There are 4 ways to turn a row about zero (a turn may also mirror it). The second row of each pair is the first, turned, with some noise. The first 40 pairs use one turn. New pairs use 3 turns, one after the other, and a turn may come again.
In the rows, 128 means zero.
Some pairs, each with its turns in order after it:
[127 141 134 134 141 126 131  80 151]
[159 116 132 124 112 150 130 155 103]	Balam

[127 156 140 130  48 166 133 123 168]
[ 53  93 158 117 121  98 148 148 151]	nuse

[208 118  84 159 134 172 136 145 144]
[100 104  90 100  49 104 132 150  94]	peri

[ 62 120 153 131 129 117 145 175 138]
[156 132 126  77 145 138 154 183 146]	nuse

[114 160 108 126  48  48  80 139 168]
[170 130 184 144 200  82 182 180 148]	Gir

[105 110 125  99 114 107 148  84  78]
[115 131  69 131 179 119 125 111 115]	nuse

[ 83 190 150 136 111 108 123 169  85]
[139 178 108 178 117  76 112  96 116]	Balam

[208 134 143 131 131 163 138 152 148]
[103 128  87  83  97 128 165 152  92]	peri

[109 129 132 141 144 106 174  85 161]
[173 147 161  95 109 154 138 139  97]	Balam

[146 112 174 133 118 121 116 158 136]
[171 136 135 118 135 148 121 108 158]	Gir

[118 196 133 187 168 116  89 137 112]
[188 129 179 140 134  85  74 151 124]	nuse

[121 139 161 142 144 119 129 154 129]
[155 130 129 120 113 118 127 158 147]	nuse

[107 180 120 153 120 102 119 147 125]
[142 105 154 117 156 127 161 137  89]	Gir

[141 198 133 132 123 171 124 127 174]
[110 102 120 163  99 129 148 127  56]	Balam

[127 165 116 111 134 106 142 137 114]
[112 139 145 136 145 101 141 148 151]	peri

[ 79 133 123  99 154 206  73  48  48]
[ 79 147  92 150 176 128  39 166  30]	nuse

[130  72  98 107 127 162 148  94 125]
[141  77 145  77 159 140 132 121 143]	Balam

[117 112 177 165  85 129 114 148  48]
[132 173  61 137 183 120  76 101 148]	Balam

[126 208 144 121 175 134 148 129 134]
[129 173  95 151 149  84 164 166 149]	peri

[127 145 141 133 141 126 119 143 157]
[112 136 127 135  98 126 133 139 113]	Balam

[152 135 116 168 160 134 182  87 112]
[161  88 106 131 111  95 126  86  85]	nuse

[137 100  48 162 119 203 134 102 121]
[ 84 122 159  90 117 128 119  73  43]	nuse

[145 111  94 108 118 140 115 120 138]
[104 155 109 139 142 103 131 130 145]	Gir

[118 102  97 133 199 157 121 171 138]
[130 135  98 140  59 135 139 110 184]	peri

[110 106 128 155 124 134 150 129 110]
[130 125 114 151 121 164 118 140 113]	Gir

[134 151 161 116 150 104  49 133 156]
[175 110 121  59 153  88 135 135 153]	Gir

[148 130  93 163  87 139 142 121 138]
[ 99 115 157 108 120  99 144  85 125]	nuse

[133 124 138 135 102 142  50 112 156]
[101  93 106 145 127 117  84 186 115]	Balam

[137 124  87  69  91  48  94 104 161]
[131 110 218 177 131 131 102 177 167]	Balam

[101 107 136 136  81 123 151  55  74]
[121 121 121 174  63 156 162 194 144]	Gir

[154 151 138  48 133 127 116  65 102]
[127 165 141  93 164 154  96 210 142]	peri

[110 126 141 173 114 115 119 137 148]
[131 106 117 157 140 125 134  92 108]	peri

[208 103  82 128  73 124 119 126 139]
[131 189 105 186 150  87 167 106 161]	Gir

[123 123 155  94 165  77  99 137 103]
[141  59 122 106 134 120 133 117 170]	Gir

[158 122 128 125  86  96 150 115 150]
[ 82 128 148 120 145 128 121 126  80]	peri

[140 113  96 154 143 122 105 123 128]
[121 125 120 120 143 122 150 169 143]	Balam

[115 131 168  95 200 150 127 129 156]
[140 188  82 137 124 164 153 132 165]	peri

[126 190 134 101 136 132  79 122 118]
[122 123 152 163 152 132  68 156 147]	nuse

[116  87 161 115  87 149 120 208 112]
[132 151 145 122 175 206 120 111 177]	Gir

[208 127 104 133 106 129 119 144 146]
[ 79  88 114 101  98 125 141 160  97]	peri

New pairs. What belongs after each?
[120 149 143 157 130  48 141 166 140]
[117 116  44 133 103 118 103 137 153]	Balam Gir nuse

[169 133 153 125 145 116 140 134 108]
[120 107 148 109 131 145 170 130 117]	Balam Gir Gir

[117 120 129 122  74 150 122  77 177]
[108 147 123 126 171  68 102 168 119]	Balam Balam Gir

[122 147 106 116  86 136 135 129 124]
[100 120 124 145  92 125 139 122 111]	peri Gir nuse

[163 158 131  70  88  90  56 152 139]
[190  78 197 156 113 112  84 117 134]	peri Balam Balam

[131 102 123 140 162  89 134 151 139]
[138 138 156 127 144 147 133  79 124]	Gir Gir nuse

[132  97 175 115 103 106 134 105 132]
[116 177 150 107 130 127  91 123 112]	peri nuse nuse

[143 136 127 102 126 116 109  75  90]
[129 114 119  74 139 169 131 152 109]	Balam Balam nuse

[120 111 136 145  98 128 126 151  99]
[106 120 118  91 102 133 138 143 123]	nuse nuse Balam

[134 114 116 125 111 165 168 130 134]
[112 129 122 160 102 114 107 162 138]	nuse peri nuse

[110 110 129 145  77 143 127 103 136]
[108 127 124 137 145 172 155 106 106]	Balam Gir nuse

[122 158 135 129  74 169 151 144 152]
[162 122 168 146  82 138 122 117 166]	peri peri Balam

[130 132 119 128  57  72 120 122 142]
[ 78 115  97 116 107 108  96 136 183]	nuse Balam nuse

[123 208  95 208 122 148 121 111 157]
[128 101 121 161 136 201 105 142  39]	nuse peri nuse

[123 157 104 116 185 162 136 130 121]
[ 77 110  89 126 143 167 124 135 119]	Gir Balam peri

[117 134 140 108 177 146 153 140 136]
[122 129 129  80 113 152  94 142 138]	peri nuse Balam

[125  72 131 135 140 124  98  83 107]
[158 116 149 182 163 151 127 140 113]	Balam Gir nuse

[130 112 112 126 149 136 128 142 164]
[139 139 113 124 135 163 141 104 138]	Gir Gir nuse

[157 109 135  56 145 199 131 128 139]
[ 94 123 108 142 176 214 103 124 134]	nuse peri Balam

[ 90  83 125  85  97 138 124 128  95]
[ 91 160 161  98 100 145 147 153 158]	Balam Balam nuse

[165 132 166 141 111 129  93 141 103]
[176 110 147 116 123 119  85 115 126]	nuse nuse Gir

[130 127 132 117 153 197  48 127 114]
[181 190 139 153 117 147 106  73 165]	peri Balam peri

[103 131 142 137  83 119 184 132 194]
[138 111 163  87 128 144 200 121 167]	Gir peri Balam

[141 173  96 127  96 111 146  61 163]
[110 135  82  79 147 202 134 113 122]	Gir Gir Balam

[118 111 145 109 126 123 124 116 128]
[116 133 112 127 142 111 113 129 135]	peri nuse Balam

[116 147 140 168 135 181 166 160 172]
[156 110  97  82 188 120 157 154 129]	Gir nuse Gir

[130  88 101 174 140 161 117 129  97]
[181 111 130  97 115 166 141 113 151]	peri peri peri

[118 152 147 110 144 126 108 133 105]
[131 168 127 141 111 140 121 119 140]	peri nuse Gir

[ 98 111 101  96 128 131 169 135  86]
[166 144 139 147 174 144  94 129  94]	peri nuse Gir

[185 151 119  81 165 147  74 144 124]
[102  94 139 153 172 161 136  54 133]	Gir Gir peri

[157 155 124 111 208  91 111 126 129]
[144 135 192  91 122 148  76  99 123]	Balam nuse Balam

[147 124 143 151 127 137 149 119 138]
[139 137 140 154 137 140 115 129 103]	peri nuse nuse

[163 106 117 110 126 134 110 131 115]
[131 120 109  97 130 132 109 132 160]	nuse Gir nuse

[134 144 132 121 134 150 108 152 104]
[132 117 121 129 147 119 167 148 121]	Gir peri peri

[161 118  48 134 141 138 125 143  78]
[125 140  94  81 184 131 136  65 137]	nuse peri Gir

[142 181 134 119 130  96 130 140 137]
[145  97 143 154 155  94 151 125 122]	peri peri nuse

[ 57 109 156 112  82 120 174 121 188]
[150 121 115  91 213 109 145 147  66]	Balam nuse Gir

[143  87  52 142  95 139 134  78 127]
[150 110  84  89 201  95 123 155 111]	peri Balam Gir

[151 163 121 126 119  48 136 109 147]
[ 80  88 107 110 108 103 118 185 133]	Gir peri Gir

[106 131 130 108 112 114 208 100 126]
[118 121 156 118 147 179  92  80 155]	peri Gir Balam

[134 139  54 114 144  58 131 132 129]
[115 120 124 165  85  90 165  60 114]	Gir nuse Gir

